The groups are shells around one centre, one inside the other: the same stretched ball of 7 dimensions in 8 sizes.
In the rows, zero is written as 128.
Known rows, each followed by its group:
[ 93 123 100  66 165 122 219 134 131 107 147  71 138 127 104 145 142  69
  79  54 122 141]  (3)
[ 70 122  93  97 172 120 207 126 145  83 113  94 142 128 115 154 116  80
 110  70 109 143]  (5)
[142 114 138 181 127 153  97 143  86 169 146 136 102 117 138 140 110 150
 150 140 155 122]  (1)
[149 116 145 147 123 153 125 143  75 186 173 113 102 120 114 129 141 130
 122 122 154 119]  (4)
[101 137 189 212 132 123 157 110  89 151 126 150  91 120 128  94 130 179
 164 154  98 118]  (6)
[ 93 121 154 219 134 144 126 111  97 137 116 164 104 126 127 115 109 161
 177 153 100 122]  (7)
[111 116 122 162 152 112 149 134 138  91 106 159 106 129 166 140  94 124
 122  99 128 132]  (4)
[ 75 108 110 131 154 145 191 134 121 123 138  87 135 118  98 141 119 103
 133  88 118 142]  (3)
[138 105 116 158 131 152 110 142 104 139 151 144 108 128 142 137 111 118
 120 108 146 130]  (4)
[108 112 111  96 159 106 190 145 133 116 111 120 114 132 119 177 127  72
  98  74 149 115]  (3)
[149 148 134 140 143 131  97 130  85 166 127 119 112 121 143 159 121 148
 146 151 155 115]  (6)
[117 141 112 122 171  92 164 137 152  70 103 121 120 120 192 146  88 132
 106  86 135 147]  (6)
[159  94 122 147 123 159 113 164  92 169 177 117 103 116 136 139 117 121
 109  98 176 131]  (6)
[123 160 140 150 143 146 130 103  89 131 166 102 127 122 145  84 131 162
 127 132  94 150]  (0)
[112 125  59 112 174 131 123 142 155  63 113 107 148 121 185 167  65 110
 116  81 143 164]  (0)
[135  98 110 132 146 126 150 165 132 117 140 122 108 117 160 154  97 110
 101  74 169 138]  (0)
[130 124  50  72 170 139 131 149 145  79 144  82 152 122 170 166  87  86
  85  61 155 165]  (0)
[116 156 110 102 172  99 166 120 139  76 116 109 129 127 175 135 109 123
  98  90 117 147]  (2)
[108 120 118 133 162 104 177 147 144  92 111 119 115 117 165 149  95 122
 113  82 142 140]  (0)
[ 95 131  97 147 154 160 133 116 116 102 150  98 146 120 140 113 101 134
 137 109 101 162]  (1)
[139 144 106 129 155 123 107 124 120 102 123 137 121 131 176 145 102 128
 115 115 134 137]  (1)
[138 100 111 174 132 161  94 153 104 144 150 131 113 116 151 144  91 137
 140 116 160 138]  (4)
[110 116 134 144 145 115 158 128 115 129 105 159 100 138 119 159 129  98
 124 110 131 104]  (5)
[ 96 159 167 177 156  91 176  98 125  85 103 157 101 130 170  92 117 165
 131 126  79 132]  (6)
[113 120  60 128 160 165 102 138 130  94 144  91 155 116 161 149  74 121
 133  97 137 170]  (5)
[ 91 154 210 151 136 100 231  90  80 159 138 133  87 137  80  82 193 132
 116 128  70  98]  (6)
[125  87  58  81 157 142 156 167 146  96 149 100 135 126 141 176  99  57
  75  40 170 149]  (2)
[110 100 107 149 155 122 156 159 143 102 115 125 115 114 161 161  82 119
 125  84 157 140]  (0)
[125 116 128 169 133 148 102 128  91 158 122 154 106 132 119 157 119 123
 153 142 140 109]  (4)
[138  98 113 143 133 152 112 157  96 170 139 125 109 121 117 176 115 107
 136 116 175 115]  (5)
[133  89 118 143 135 142 136 167 108 161 137 123 104 117 122 175 111 105
 127  99 180 117]  (3)
[120 112 110 127 152 125 145 151 121 132 117 118 116 120 135 176 106 107
 127 101 162 123]  (4)
[100  92  79  90 158 141 187 159 138 110 146  81 137 119 115 166 110  69
  95  51 153 146]  (5)
[115  77  48 112 157 152 139 169 158  76 144 112 139 122 160 168  71  72
  92  42 163 163]  (7)
[122 143 103 130 156 141 114 124 110 120 133 103 135 121 150 144 104 135
 136 123 131 144]  (1)
[ 96 119  75 100 161 153 149 133 122 114 138  83 150 124 114 163 110  88
 123  90 131 147]  (0)
[130 155 138 196 137 147  76  96  90 123 135 159 115 131 168  97 106 177
 156 163  95 138]  (2)
[117 103  89 101 154 126 156 147 132 113 119 128 121 135 125 182 115  67
 100  76 154 122]  (3)
[126 120 141 161 127 167 123 136  71 189 168  94 117 112 102 128 132 146
 152 138 142 128]  (6)
[134  85  61 128 148 161 101 168 134 110 143 118 132 120 158 177  74  92
 114  76 177 150]  (5)
[117 133 153 133 135 132 173 114  90 148 159 123 106 134 105 105 160 114
 104 108 105 120]  (1)
[112 112  98 125 158 116 166 138 150  70 127 137 119 131 168 134  98  98
  88  64 126 148]  (2)
[151 130 158 156 126 131 102 133  69 199 122 150  89 130 111 170 143 131
 151 161 163  85]  (6)
[136 142 142 205 139 129  74 116 101 127 106 176 101 127 179 132  90 176
 167 164 127 123]  (2)
[ 49 122  90  87 177 122 239 117 152  67 124  78 152 129 103 134 124  71
 100  52  86 155]  (7)
[ 93  90  94 127 159 125 186 157 152  88 122 116 123 120 141 159  92  88
 107  58 145 144]  (5)
[ 72 141  93 103 176 110 189 104 147  64  98 121 141 140 131 146 117  84
 110  84  88 140]  (7)
[124 120 117 148 131 176 115 125  82 160 177 101 129 123 110 116 130 127
 133 122 124 141]  (1)
[132 111 166 144 118 147 162 138  66 204 170 114  94 124  77 128 168 115
 121 121 143 102]  (2)
[144 122  94 170 144 144  62 132 119 106 116 167 117 131 184 155  77 135
 140 129 146 135]  (7)
[124 109  89 171 142 158  78 131 117 111 123 160 123 132 157 153  84 121
 145 123 136 136]  (7)
[113 134  62  84 167 147 142 128 137  76 156  80 157 126 156 134 100  96
  90  69 120 171]  (4)
[101 111  75 132 147 175 124 122 116 106 161 107 148 130 123 126 107  98
 121  92 110 158]  (3)
[170 126 152 143 124 139 115 150  77 184 171 115  94 116 141 130 136 145
 113 123 168 119]  (7)
[116 106  81 112 156 138 154 143 142  83 145 117 131 128 154 140 100  88
  88  61 134 154]  (4)
[155 104  73 134 139 170  78 154 116 116 173 115 132 120 173 140  84 117
 105  89 162 160]  (3)
[ 97 142 182 159 151  79 204 112 117 122  90 161  85 134 129 129 143 132
 126 121 105  99]  (2)
[130 118 138 162 126 168 116 138  73 187 168  99 116 113 107 129 129 145
 150 137 145 128]  (2)
[130 123  85 132 144 165  98 125 108 116 159 120 136 131 145 131 107 112
 116 106 126 149]  (1)
[131 162 141 150 139 147 100  99  71 162 142 121 121 131 124 122 140 152
 150 164 109 121]  (5)
[ 85 135 167 111 147 103 234 109  99 148 125 119 103 139  69 130 181  87
 106 101  97  98]  (3)
[122 170 204 203 129 110 132  80  71 155 119 181  81 140 134  84 156 180
 153 179  77  99]  (7)
[125  88  87 127 147 145 134 165 128 125 134 119 121 120 137 177  95  90
 115  80 173 134]  (1)
[139 133 134 171 137 127  93 120 100 135 112 174  99 137 154 147 113 135
 141 144 134 111]  (0)

New rows, each followed by its group:
[143  85  76 129 140 161 102 169 119 134 150 117 124 119 144 177  89  94
 115  84 184 139]  (5)
[114 163 142 131 153 121 159 100 104 112 145 110 123 128 145  95 136 145
 113 118  90 142]  (1)
[100 130 165 117 134 126 214 107  84 161 159 118 103 141  66 106 190  89
  96 100  93 106]  (6)
[ 89 154  96  85 173 124 180 109 126  93 128  80 150 129 126 138 127 101
 110  93 100 148]  (7)
[135 104  67 130 137 190  80 139 101 133 177 106 144 127 131 141 102 101
 119 100 143 154]  (7)
[ 75 113 123 151 157 128 188 133 129 112 114 109 124 118 118 143 107 119
 143  99 118 137]  (3)
[127 145  92 126 150 157  84 114  95 136 134 113 140 131 133 156 113 121
 144 140 129 134]  (6)
[ 93 107  89  97 170 107 205 147 163  65 117 113 127 127 150 154 101  76
  82  43 132 147]  (0)
[103 165 179 143 143 111 187  89  85 144 138 124 105 135 107  91 170 141
 122 135  77 114]  (1)
[ 91 158 150 173 150 123 142  88 101 119 106 149 116 136 129 115 128 149
 157 153  79 122]  (4)
[ 86  98 120 130 140 148 192 129 110 134 151 115 121 133  81 130 143  79
 111  82 112 127]  (3)
[ 77 143 107  85 167 126 207 106 122 101 135  82 145 133  99 130 145  85
 103  83  89 141]  (0)
[121 127  70 131 158 167 108 138 129  88 169  75 156 109 179 117  73 143
 120  90 130 187]  (6)
[140  80  75 151 144 153  93 178 133 122 131 128 120 113 168 185  64 111
 130  89 193 143]  (7)
[116 124 151 202 137 125 113 123 104 138  99 175  94 128 147 143 104 153
 165 151 129 110]  (0)
[140 140 151 167 119 179  95 115  48 204 185 100 117 119  99 105 149 160
 155 163 123 126]  (6)
[108 135 138 154 156 105 159 128 126 109 104 136 108 122 156 141 105 140
 134 115 126 128]  (1)
[145 145 123 126 138 156 113 123  83 153 178  93 126 121 137 111 133 140
 115 122 128 143]  (1)
[130 164 189 185 124 139 109  93  47 203 135 140  96 130 100 115 162 173
 174 196 107  95]  (7)
[ 93 133 172 158 134 119 188  94  90 145 126 163  94 148  85 108 171 107
 123 126  81  97]  (6)
[ 59 130 147 147 155 120 224 102 121 103 125 119 120 132  98 101 143 112
 125  97  69 132]  (5)
[ 80  95 104 108 159 121 224 146 148  90 133 104 125 126 116 142 119  73
  89  45 124 142]  (3)
[149 138 160 159 122 150 101 121  57 202 153 130  99 127 106 135 152 144
 147 162 141 102]  (1)
[114 189 180 159 145 112 141  72  76 142 122 142 107 139 128  92 160 165
 144 171  69 112]  (7)
[134 108 110 162 143 143 115 156 121 122 142 120 116 110 170 141  82 144
 131 103 159 148]  (5)
[ 96  82  92 114 153 143 191 167 137 119 145  84 129 112 114 163 104  82
 108  55 158 146]  (6)
[106 137 136 163 142 150 141 115  96 134 154 105 125 118 130 102 121 153
 142 127 104 145]  (1)
[ 68 135 128 152 165 111 192 107 137  81 100 131 125 129 134 124 111 123
 135 104  85 138]  (1)
[123 130 139 181 129 150  95 105  81 153 128 171 105 142 118 131 131 130
 152 155 112 108]  (7)
[121 157 145 109 146 127 161 109  84 156 148  97 120 130 106 126 160 121
 116 126 112 119]  (4)
[148 113  90 150 142 156  92 149 121 107 162 121 125 117 185 127  80 137
 111  94 152 161]  (0)
[108 165 167 180 138 139 142  85  83 130 157 125 116 127 138  61 141 177
 140 148  66 142]  (6)
[150 118 129 126 146 107 141 157 120 134 122 134  96 122 161 167 111 117
 105  97 174 117]  (2)
[106 122  90 143 158 132 123 124 136  84 108 147 128 134 158 153  90 109
 128 103 122 139]  (4)
[149 173 139 149 146 131  92 107  87 136 143 117 119 122 172 112 118 176
 137 154 119 139]  (7)
[125 127 158 164 126 138 137 112  80 163 142 156  95 139 105 120 153 122
 129 135 114 104]  (4)
[138 136  76  66 154 161 136 136 105 127 189  53 153 122 130 133 129  94
  82  76 139 161]  (6)
[117 137 158 159 128 138 136  97  75 162 136 162  99 147  93 119 164 115
 133 145  97  98]  (7)
[ 90 134 136 122 152 121 185 114 104 139 117 116 118 133  91 148 148 100
 130 115 110 112]  (1)
[110 132 147 109 136 133 183 108  81 165 150 123 109 145  69 129 183  81
 103 110 106 101]  (7)
[142 131 137 188 134 136  86 124  98 135 126 166 101 128 166 129 102 157
 146 145 133 124]  (1)
[ 72  97  67 133 177 121 176 150 177  45  94 118 142 118 167 167  59  96
 123  58 132 162]  (6)
[120 124 149 187 144 117 137 137 118 121 115 148  98 116 167 128  95 162
 145 125 135 130]  (3)
[146 112  94 191 136 163  45 138 110 118 131 163 118 125 183 145  69 150
 153 137 150 142]  (6)
[163 121 151 136 122 140 128 145  78 182 173 122  93 123 126 128 147 127
 103 114 159 115]  (2)
[134 142 147 114 149 101 171 130 110 131 132 123 102 129 143 135 141 119
  96 101 135 118]  (5)
[100 176 173 178 139 141 136  72  69 148 144 126 119 132 114  74 154 175
 160 173  59 128]  (7)
[113 112  71 127 147 184 115 137 111 117 179  76 155 116 133 125  97 115
 122  91 129 171]  (3)
[111 143  81 133 175 119 128 128 156  48 114 114 142 118 209 133  63 143
 118  90 120 173]  (7)
[148 117  92 108 143 155 106 152  99 154 156  93 129 119 133 169 113 107
 117 106 172 134]  (4)
[135 165 165 130 136 134 151 106  70 168 170  94 113 124 118  93 163 153
 118 137 106 127]  (2)
[125 138 105 127 148 156 114 127  96 142 151  89 137 119 132 140 115 132
 136 124 134 143]  (4)
